Each new row is followed by its nearest point in the smallest flat space through zero that holds the last named rows.
(in the rows, 128 means zero)

J84 (5 x 15)
[[102  61 166  95 102 104 126  86 101  95 146 120 103 115 145]
 [145 109 130  93 108 154 117 141 128  88 140  89 181 120 142]
 [ 92 131 130 168 112 198 143 129  84  55 140  99 116 145 184]
 [ 98  66 133 141 123 186 124 140 132 104 107 136 116 134 112]
 [158 157 138  93 123 165 137 109 113 145 107 167 213  86 143]]
New rows:
[168 143 146 151 116 142  90 145 109  91 144 163 105  92  95]	[125 128 128 132 129 138 130 129 127 129 123 134 129 127 128]
[158 119  89 131 104 155 119 165 115 149  92 152  85  99 145]	[123 128 122 144 136 150 130 136 134 138 112 146 126 130 117]
[155 134  86 148 159 151 118 138 106 164 163  92 158 130  97]	[147 153 108 133 136 136 123 156 147 134 127 113 149 137 119]

J264 (5 x 15)
[[114 125 102 126  91 137 137 108 102 157 114  66 150 151 145]
 [102 182  95 124 128 122 118 150 123  82 102 112 129 130 118]
 [ 97 148  93 111  90 139 118 133  86 192 192 120  80 123 130]
 [ 72 218 110  84 111 163 148  77 129 203 120 102 110  71  82]
 [ 80 145 119  95 149 178 116 124 125 125 113 107 110 152 115]]
New rows:
[133 143 138 146 154 108 141  94 113 142 131  92 112 126 115]	[127 135 128 126 120 129 136 114 129 144 122 119 135 118 125]
[119 119 167 157  78 178 123 145 144 205 104 136  89 143 148]	[123 103 138 116 121 151 133 107 120 178 149 122 117 132 131]
[139 118 138 111  94 133  76 177  97 133 137 106 172 174 126]	[125 106 109 135 113 127 117 145 105 117 134 104 130 165 151]

J106 (5 x 15)
[[193 160 102 128 153 136 127 113 129 118 164 115 153 111  92]
 [143  92  92 108  85 140 100 140 145 117  88 104 114 124  84]
 [148 145 141 155 105 137 100 107 133 155 116 114 130 140  89]
 [143 107 168 132 113 153 127 130 138 125 139 120 129 122  96]
 [183 138 134 169 115  93  83  94 140 131 167 161 117 164 172]]
New rows:
[104 163 118 173 133 115 166 182 120 157  99 176 131 128 127]	[ 88 154 128 134 142 120 141 126 113 149 111 130 131 133 144]
[113 131  73 130 136  99 127 140 128 152 159 142 120 159 111]	[132 144  93 127 134 111 120 123 124 130 121 130 128 133 141]
[126  99 135 125 150  78 123 178 157 124 153 124 162 110 109]	[137 113 129 114 135 134 139 138 131 109 143 130 130 117 129]

J845 (5 x 15)
[[ 99 156 125  92 118 142  84 132 218  96 151 143 141 124 128]
 [134 128 121 110 117 183  96  99 146 133 137 118 125  91 127]
 [135 124 136 116  84 194  75 148 102 137 176 121 176 101 117]
 [109 143 104 130 136 127 118 113 201  81 177 112 164 114 121]
 [117 139 120  75 126 109  62 132 152 158 160 146 106 163  99]]
New rows:
[123 126  99 116 126 130 151 127 114 125 158 191 130 154 132]	[124 130 129 125 128 111 124 140 124 131 136 133 131 144 123]
[124  95 142 116 148 170 191 121 132 146 136 121 173  81 145]	[137 121 128 154 123 163 152 116 119 110 122 111 148  92 142]
[151 114 183 148 144 122 135 123 125 136 126 127 104 118 144]	[134 124 133 135 131 129 143 125 114 134 105 129 116 125 136]

J248 (5 x 15)
[[136 160 179 131 116 156  80 120 125 182 155 159  79 138 133]
 [102 148 127 158 157 116  83 112 130 168 119 145 140 118  83]
 [138 131 121 134  89 120 146 142 129 152 116 135 102  66 161]
 [122 178 128 139 157 114  96 162 161 155 139 159 133  74 161]
 [ 99 169 113 104 155  58 130 124 108 125 179 145  91 129 141]]
New rows:
[ 94 128  82 139 125 198  89 144 112 126 180 103 143  93 116]	[128 132 131 138 137 139 114 133 139 135 120 132 142 122 123]
[142  64 102 142  73 104 122  94 149 132  73 149 149  98  77]	[123  88 105 160  96 131 144 107 116 146  73 110 145  96  87]
[163 136 137 125 163 163 128 168 180 123 118 101 115 144 101]	[142 128 143 129 143 163 113 143 152 117 124 128 155 143 136]
[121 147 115 137 154  72 149  85 115 121 119 134 138 153 129]	[104 132 106 123 149  87 135 114 112 116 139 125 129 139 108]
[143 145 103  89 147 161  60 119  93 118 134  75  95 122 137]	[130 135 142 121 131 135 118 125 125 130 143 133 117 147 130]
[166 134 169 112 128 126 104  78 135 136 117  89 119 137 113]	[133 121 147 130 119 149 116 113 120 138 129 128 118 152 112]

J744 (5 x 15)
[[148  95 146 178 179 170  99 145 138 143 146 117 116 115 145]
 [127 155 145  95 133  92 128 130 114 113 135 127 150 118 135]
 [132 127 151 136 119 164 154 143 104 171 146  91 122 143 140]
 [112  96 115 102 177 138  95 114 143 130 137 139 181 128 140]
 [100  72 131 114 131 147 149  76 121 162  86 114 137  96 211]]
New rows:
[126 103 120 124 126 136 125 128 122 132 107 175 139 110 147]	[119 108 117 126 134 128 122 109 138 124 111 138 131 117 143]
[119 132 118 109 121 139 129  65 123 122 122 116 130 123 127]	[113 118 116 111 117 125 137 108 129 132 112 132 137 127 139]
[ 79 104 128  98 125 130 121 128 142 137 151 130 160 140 128]	[110 116 114  96 137 137 125 118 130 140 134 129 166 144 127]
[103 163 129 134 159 128  65 127 103 117 107 129 129 150  67]	[135 141 117 127 143 120 104 145 141 108 147 143 140 142  91]

J892 (5 x 15)
[[198  76 124 108  81  99 100 117 124 134 161 176  49 122 113]
 [117 110  91 126  53 118  87 109 142 159 167 139 114  67 104]
 [138  94 105 150  38  71 136 137 151 129 128 164 129  97  46]
 [167 163 108 140  87  68 117 134  79 156 157 158  61 105 107]
 [145  66  91 148  97  78 121  70 107 111 203 150  89 131 124]]
New rows:
[132 129 117 128 137 102 140  73 127 120 149 143 130 134 153]	[125 114 115 139 138 114 131 101 112 117 158 126 121 139 141]
[116 139 114 145 139 125 133  97 136 109 142 120 116 145 137]	[118 123 120 139 141 121 134 110 116 119 146 121 132 138 140]
[141 128  96 119 115 146 140 122 125 135 116  74 114 112 132]	[120 135 124 124 125 137 118 126 129 137 133 123 129 117 134]
[131 118 131 134 143 128  87 139 116 101 104 105 118 119 132]	[132 129 134 121 136 138 124 130 129 129 125 127 125 131 136]
[150  77 135 145  65 129 128 160 147 128 105 128 132 183 140]	[150  87 140 121 112 125 136 136 154 112 112 147 128 140 104]

J799 (5 x 15)
[[128 146 108 115 167 165 138  66 130 141 111 142 140 153 177]
 [125 154 146  94 122 114 139 140 121 112 113 164 147 114 156]
 [152 107 155 110 127 139 129 128 131 146 147 139 114  94 158]
 [134 119 135 134 135  61  84 126 112  77 119 155 128 169 183]
 [ 78 146 124 110 147 137 133 147 125 134 159 102 153 101 159]]
New rows:
[113 107 112  78  94  87 165 174  82 127 101 135 138 121 103]	[119 149 142 114 100 104 139 169 123 109 116 144 141 111 101]
[130 182  65  95 186 134 137 109 114 103 163 154 109 100 165]	[105 151 121 105 156 143 135 107 125 130 129 134 150 128 178]
[142 106 117  66 141 119 149 139 124 151 120 154 124 154 109]	[143 135 135 118 121 134 139 123 129 130 113 148 128 125 124]
[179  96 147 138 134  78 101  90  73 121 146  88 154 113 128]	[146  95 137 144 129 105 100 128 126 120 144 124 108 136 145]
[ 92 124 117 152 100 157 127 107 126 131 113 107 143 103 123]	[111 136 115 132 133 146 138 127 132 139 133 109 134 125 112]

J730 (5 x 15)
[[128  56 120 143 103 151 107 145 148 114 206  80  94 168  98]
 [107 115 165 182 107 172 124 180  86 139 124 128 136 126 121]
 [159 120 158 113 123 113 138 111 129 176 110 137 119 152 146]
 [146 135 128 130  53 160 159 152  88 106 136 138 142 124  98]
 [ 89 139 115 143 110 106 148 104 125 185 101  93 130 114 128]]
New rows:
[148 129 114 160 122 150 157 144  95 108 151 171 105 156  99]	[147 121 138 130 102 154 131 152 110 102 143 142 132 134 115]
[106 138 151 126 139 161 150  93 171 158 147 111 136 130 126]	[118 120 125 131 132 117 127 116 138 151 128 111 121 132 131]
[ 97 100 137 103 127 140 136  88  97 163 156  89  97 146 100]	[118 101 122 134 105 121 133 115 138 161 145  91 111 145 119]
